The rows come from 4 hidden closed curves, with some noise, and rows from the same curve form a group. Each curve winds through 6 dimensions. The rows are also pushed far along 4 directions, which tell nothing about the answers.
In the rows, 128 means zero.
Known rows, each followed by its group:
[128 114 102  79 129 154 107 157 154 123 125 105  78 132 101  75 148 115]	(1)
[118 125 121  84 114 145 110 150 143 120 127 118  98 141  92  98 133 136]	(0)
[137  91 127 107  76 129 158 124 138 160 123 150 113 125 157 123 134 143]	(1)
[151 137 133 189 165 139  91 154 106 128 137 134 111 131 157 154 110  87]	(3)
[134 127 101 137 162 147 110 145 131 117 124 110 124 120 104 110 144 128]	(1)
[153 157  99 126 149 151 130 145 114  85 123 105  89 149 116 140 140 101]	(0)
[123 110 182 162  90  94 129 108 104 186 143 148 173 117 142 122 109 132]	(1)
[119 133 125 152 156 115 112 117 127 131 130 131 157 110 117 113 133 137]	(1)
[106 127  90  63 144 181 102 160 206 109 120 133  81 111 105  88 127 160]	(3)
[166  93 128 150 115 161 169 161 156 156 125 128  91 115 170 138 139 126]	(1)
[130 119 130 113 125 139 137 102 146 128 129 133 121 117 107 147 131 139]	(0)
[149 138 140 157 135 110 137 118 124 124 124 112 139 118 158 136 127 109]	(0)
[135  93  90  64  67 134 125 139 100 110 111 105  97 167  87 106 158 135]	(0)
[140 145  77 138 163 141  88 147 105  92 120 120 108 138 130 120 131 102]	(2)
[ 87 148 113  98 187 130  78 163 159  92 123 107 120 132 100  84 128 129]	(2)
[139 116  99 114 127 157 141 166 143 130 122 130  93 131 157 116 135 121]	(0)
[139 143 136 141 103  83 134 135  72 109 114  98 147 162 133 115 143 113]	(0)
[118 149  93 127 166 116 109 143 125 105 122 143 118 131 159 109 126 112]	(1)
[134  71 116  78  43 112 159 123  95 153 116 126 121 157 125 114 152 137]	(3)
[151 120 155 129 124 159 153 126 209 155 135 141  90  81 163 134 112 132]	(0)
[113 129 159 138 121 154 137 122 179 161 143 182 133  96 157 155  88 162]	(1)
[134 135 102 146 161 146 112 139 125 109 122 111 138 123 118 132 134 126]	(3)
[131 157 157 171 146 118 138 110 148 127 128 143 162 104 146 158 107 150]	(2)
[115 174  88 112 172 125 107 152 103  86 126 107 119 151 138 100 136  87]	(0)
[123  96 113 108 138 137 136 135 142 113 116 113 114 136 112 143 147 137]	(3)
[ 99 134 127 121 174 125 118 148 152 107 121 114 138 127 106 113 139 146]	(2)
[131 137  88 117 129 117 129 126 104  85 108 121 130 149 127 134 143 137]	(2)
[ 90 164 112 123 181 124  91 123 146 102 128 133 160 113 109 109 116 151]	(3)
[117 147  96 104 154 135 114 134 125 110 130 123 116 131 138 106 129 102]	(0)
[138 116 155 124  78 132 145  93 124 167 144 139 141 113 113 134 117 134]	(3)
[136  98 126 144 125 116 135 117 110 126 120 122 135 137 127 164 137 132]	(3)
[ 88 163 162 138 132  67 139  97 111 132 134 136 206 126 121 107 122 155]	(3)
[133 116  92 123 134 135 135 131 123 116 116 134 126 131 123 133 145 144]	(2)
[134 133 126 169 118  95 136 130  73 140 128 141 160 144 174 134 121 111]	(0)
[ 83 131 112  88 127  91 112  91 110 115 126 145 167 135  92 108 134 157]	(2)
[ 96 152 122 145 206 111  97 113 165 105 127 143 156  98 146 130 113 134]	(0)
[145 139 137 173 155 117 127 129 107 121 130 103 146 125 137 141 132 103]	(0)
[156  92 131 134 112 161 117 154 130 149 133 125  83 132 131 141 126 109]	(3)
[149 135 143 161 111  95 139 113  85 116 121 124 137 147 133 157 132 119]	(3)
[116 130 154 122 126 141 111 118 153 159 148 146 128 106 118 113 107 129]	(1)
[127 106 125 101  94 124 147 127  96 143 132 105 128 149 113 116 147 106]	(3)
[156 152 141 214 155 119 114 121  85 127 133 130 163 124 135 166 114 117]	(1)
[123 149 119 139 176 117 137 132 153 104 120 133 121 116 148 123 135 131]	(1)
[ 98 171 108 151 215 130  99 161 149  92 127 127 148 120 149 116 116 128]	(2)
[157 171 101 186 194 125 129 156 106  80 116 112 113 138 166 152 138  90]	(1)
[131 146 144 142 143 116 146 127 147 117 125 140 116 123 147 138 126 129]	(3)
[ 93 145 135  85 118 105 141  97 154 106 119 134 158 125  95 126 130 177]	(2)
[100 134  78  86 194 171  89 167 177  93 124 122  88 119  93  90 141 138]	(2)
[172 101 101 183 109 118 133 151  55 127 111 105 140 153 160 146 145 106]	(2)
[118 148 118 107 139 136 123 114 146 128 137 153 116 115 139 119 113 123]	(1)
[128 104 102  87  96 127 137 123  89 129 128 111 110 157 104 119 151 107]	(2)
[143 114 141 114 114 142 150 133 159 133 127 131  88 124 148 145 126 118]	(2)

New rows, each followed by its group:
[ 77 138 150  79 132  89 146  83 183 127 125 153 154 104 106 104 131 179]	(1)
[124 139 141 128 111 113 133 144  95 114 122 115 139 160 123 137 127 126]	(1)
[144 143 139 151 136 142 138 127 164 120 123 134 129 107 148 153 113 148]	(2)
[141 122 132 138 132 125 137 133 116 124 123  93 133 131 122 127 145 114]	(0)
[148 164 133 178 160 134  95 146  92 113 138 116 127 139 132 140 113  87]	(1)
[113 156 146 140 148 122 124 127 142 123 132 122 155 115 112 116 122 145]	(3)
[130 110 140 147  89  70 164  79  72 155 123 132 186 131 138 128 146 131]	(1)
[126  68 148  69  34 105 179  78 128 163 119 110 150 126 101 125 153 158]	(0)
[ 75 153 152 120 141  93 127 122 145 138 135 170 166 122 152 107 104 152]	(0)
[132 103 158 131  92 103 159 128 122 137 119 105 144 139 126 137 142 142]	(2)
[163 130  85 116 133 163 139 150 123  91 115 109  75 146 120 144 149 114]	(0)
[148 116 164 170 120 119 150 101 172 166 131 161 136  82 189 154 103 138]	(0)
[130 123 104 107 107 113 157 124  88 115 116 106 140 155 122 124 155 123]	(1)
[140  85  96  27  80 168 163 149 183 115 107  76  61 134  95  89 171 139]	(0)
[151 119 102 108  91 138 146 119  96 132 127 126 110 143 133 127 140 107]	(1)
[114 137 157 118  73  75 166  72  90 158 134 148 183 131 133 122 127 139]	(3)
[129 158 138 130 121 113 133 108 123 124 133 135 135 127 124 123 122 127]	(3)
[163 137 121 156 133 158 133 166 138 130 126 126  93 123 153 120 129 114]	(3)
[ 97 148 134 122 124  99 126  97 113 138 137 170 167 125 150 132 104 136]	(1)
[207  88 124 206 108 165 149 143  99 169 130 112 116 112 143 158 143 107]	(1)
[100 119 153 104 108  96 137  93 152 138 124 140 158 112  94 114 131 175]	(1)
[111 144 143 129 144 141 119 124 176 138 134 140 142  95 114 113 110 160]	(3)
[119  99 128  89 151 192 106 153 200 148 144 135  74 103 112 122 117 127]	(3)
[ 88 170 158 143 178 114 118 108 172 120 136 145 174  98 120 130 103 162]	(2)
[129 105 137 125 116 135 114 138 126 144 135 133 110 135 127 131 122 116]	(3)
[186 114 104 214  92  86 134 122   4 125 111 114 167 165 172 166 140  91]	(2)
[166 144 117 172 148 157 108 133 136 122 131 139 103 110 158 153 107 109]	(2)
[ 99 150 154  96 120 119 143  92 167 132 138 159 134 112 111 133 113 157]	(0)
[121 129 172 134  79 106 153 101 141 172 137 160 165 107 136 118 112 165]	(3)
[ 73 133 123  90 155 107 107 113 143 105 124 124 165 128  85 116 132 161]	(3)
[ 98 167 103 110 151 102  99 129 101  84 118 106 163 148  90  95 137 142]	(3)
[135  76 137 116  71 118 134 112  82 161 132 125 135 148 121 142 135 113]	(3)
[121 134 126 148 139 114 128 150  97 126 129 123 150 143 148 122 129 118]	(1)
[132 134  96 102 126 140 137 150 131  98 116 125  95 148 121 128 142 134]	(0)
[113 120 121 133 154 120 115 132 125 115 122 116 146 130 110 128 135 138]	(0)
[106 141 126 108 165 141 114 139 154 106 129 109 122 129  87 116 135 135]	(0)
[115 138 119 138 144 100 121 112  74 124 135 132 151 147 128 132 131 101]	(2)
[172 150 144 207 137 132 114 148  70 124 134 112 127 149 149 163 116  84]	(1)
[144 122  78 113 138 151 124 167 102 100 119 104  88 158 145 121 146  92]	(2)
[ 82 168 136  91 151 103 111 109 162 100 128 150 132 122 108 109 115 155]	(3)
[117 119 142 141  83  87 137  80  88 155 127 146 200 124 125 134 120 157]	(3)
[177 108 147 181 117 149 126 143 128 163 137 128  95 110 154 134 122  99]	(1)
[130 126 143 184 139 115 119 139 122 144 128 156 155 117 166 143 109 141]	(1)
[112 142  96 117 163 113 109 120 108  84 116 116 138 145 101 134 141 129]	(0)
[113 103 141 131 104 117 127 115 123 156 129 136 166 118 109 116 130 159]	(1)
[126 112 125 119 118 147 110 145 120 146 135 126 119 133 114 112 125 120]	(0)
[139 110 114 142 131 146 115 148 139 140 126 139 117 116 150 124 123 130]	(2)
[ 99 115 157 102  69  84 143 102 110 146 124 122 189 136 120 111 126 163]	(2)
[108 102 127 106  94  86 121 106  57 136 127 117 162 165 111 127 139 110]	(3)
[146 104 137 176 130 159 124 148 145 167 134 146 134 104 149 139 114 143]	(1)
[146 116 170 173  99 108 147 103 146 172 132 169 144  98 177 153 100 144]	(0)
[136 102 159 123  91 113 174 116 140 147 125 136 120 128 137 145 138 144]	(3)
[149 106 149 165 114 117 171 111 143 167 129 149 139 101 173 142 130 135]	(1)
[151 173 123 158 174 156 129 149 145 119 140 124 103 114 147 122 122  95]	(3)
[128 145  81  68 133 160 114 145 144  89 119 105  84 140  86  99 146 126]	(3)
[119 137 193 158 140 153 125 134 201 167 151 171 119  88 151 148  82 150]	(1)
[131 151 121 106  96 108 152 114  87 104 122 118 128 160 117 128 140 119]	(0)
